Every row belongs to one group in each of 2 separate groupings. Each group adds its own fixed numbers to the row, and there is some noise. The rows also spread widely along 5 directions, which tell nothing about the answers.
Some rows, each with its group in each grouping after it:
[  0  -8   8   3 -10  -8   1 -12   0  -1  20  -2  19   2   4  -8  -4  12
  10]
(4) D
[  1   1   5  10  -9 -18 -12 -28   6  -2  13  -1  -8   1   6  13 -12  10
  -3]
(2) T
[  4  -2  11   0 -16  -9   6   3  16  -5  11   6  17  -1  -1  -2  -1  26
  10]
(4) S
[  0 -12  -6  12 -12 -12   7 -14 -18   1  13 -11  22  -2  -1   2  -5  14
  10]
(1) W
[ -4  -3   3   6 -15 -20  -9 -17  12   0  14  -2  -1   1   0   6   0  12
   3]
(1) E
[ -6   0  -3   3 -13 -25  13  -7  15  -2  14   9   9   7  -7   6   1  21
   3]
(0) Y
[  6  -2   4   8 -13 -14   0  -7   7  -8   9   1   7   3   3  11  -7  21
   6]
(2) T
[ -3  -8 -11   6 -20 -19  10 -22   0  -2  15   3  21   5   0 -12   1  22
  -1]
(3) W
[ -6  -3  -5   9 -14 -17   7 -18   2  -1   8   1  12  -5  -4   1  -7  12
   6]
(3) Y
[  8  -4   3  21   5 -20  -6 -21  -9  10  20 -16   5   2   6  17  -7  13
  12]
(0) D
[  3  -9   6   4 -16 -21  -9 -18   1   2  19  -4  14  -3   2  -4  -2  14
   6]
(1) S
[  0  -3   2   5 -12  -6  14 -17  -7 -18   4 -15  14   1   1  13 -14   3
   8]
(2) E
[  0   2  -2   2 -14 -16  -5 -16  16 -16  12   4   6   3   0  10  -9   8
   1]
(2) D
[ -7   3  -9  18  -7 -11  10  -8   0  -1   5  -4  13  -4  -4  14  -9  21
  12]
(3) D
[ -8   4   8   5 -13 -13   5 -11  14  -2   9   5   3  -2  -6   5  -6  13
   2]
(4) Y
[  0   6  15  18  -7 -17  -8 -12  18  10  14   2  -5  -1  -3   8  -2  21
   4]
(4) Y
[  1  -5  -5   1 -17  -4  -2  -4  -1  -8   4  -5  15  -3   5   5  -6  10
   8]
(1) W
[  7   2  11   7 -15 -15  -5  -7  14  -4   9   5   4   2   0   8  -6  15
   5]
(2) Y
[  2   6   3  18  -7 -19 -12 -24   6  -4  13  -7  -2   1  -1  17 -14  10
   3]
(2) D
[ -3 -14  -5  13 -13 -20   8 -21 -20   7  18 -12  23  -1  -1  -3  -5  16
   7]
(1) W
[  1  -1  -1  11 -16 -21   4 -26   4  -7  13  -6  13   0  -5   8 -16  15
   2]
(2) S

New rows, each followed by its group in each grouping:
[ -1  -9  -2   0 -16 -15  -5 -13   0  -3  18  -1  17   2   2  -1   0  11
   8]
(1) D
[  8   0   2  13   0 -16 -10 -15   4   4  19  -5   4   4   6  13  -5  12
   9]
(0) D
[  4   2  11  12 -13 -18  -3 -12   8  -3  12  -1   4   0  -1  12  -7  13
   7]
(2) Y
[  3  -7  -1  15   3 -12   2 -25 -18   0  19 -22  11   1   5  11 -11   3
  12]
(0) D
[ 13  -2   0   9  -3   1   1 -10  -6  -5   5 -16   9   1  12  14 -10   7
  11]
(0) W
[  1   3   2  10  -7 -19   2  -4  16  -3  11   5  -2   3  -2  15  -3  18
   6]
(0) Y
[ -1  -7  -1   4 -14 -13  -9  -9  -1  -1  13  -5  12   1   4   4  -4   9
  10]
(1) D
[ -6  -9  -9  17 -12 -17  11 -13  -8   4  11  -7  20  -2  -6   5  -5  23
   6]
(1) W
[ -2   0   3  15  -8 -24  -5 -29   2  -2  15  -3  -4   3   0  11 -12  16
  -4]
(2) T
[ -6  -2  -3  10 -11 -14  11 -20   5   1  15   1  11   1  -3   0  -7  19
   0]
(4) W
[-12   3   1   1 -18 -19  14 -18  17  -8  14   8   8   5  -6  -2   0  16
  -2]
(4) E
[ -6   1   4  -2 -17 -11   9 -21  11  -9  14   1   9   2   0  -1  -1   6
   2]
(4) E
[ 10 -10   7   6 -12  -2   3 -13 -13  -3   8 -14  22  -1  13  -6  -3   9
  16]
(3) E
[ -3 -11  -1  18  -4 -16  -4 -22 -21   8  17 -20  14  -4   1   9 -10   9
  13]
(1) D
[  7  -3   8   3 -19 -15  -5 -13  12  -8  15   6   9   4   4  -1  -8  12
   5]
(2) Y
[  0  -1  -3  11 -15 -24   0 -21  14  -5  17   7   9   5  -2   1  -6  20
  -1]
(2) W
[ -5  -2  -1  14  -9 -11   5 -17  -8  -2   3 -17   8 -10  -6  20 -16  10
  11]
(1) S
[  3  -6   1   7  -7 -16   7 -20  -2  -2  15 -11  10   6   5   9  -2  10
   9]
(0) E
[ -4  -5   3  -3 -19 -14  11 -17   6  -5  16   4  20   1  -3  -7  -7  14
   1]
(4) S
[ -3  -9  -7  -1 -16 -11   3  -2  -4  -6  11  -2  24   1   0   3  -1  14
  12]
(1) D
[  1  -1   2  11  -4 -14   2 -21   0  -3  11 -11   3   4   5  16  -5   7
   8]
(0) E
[ -2   4  13  11  -9  -3  -1  -9   2  -2   4  -6   2  -7   1  11 -12   5
   7]
(4) Y
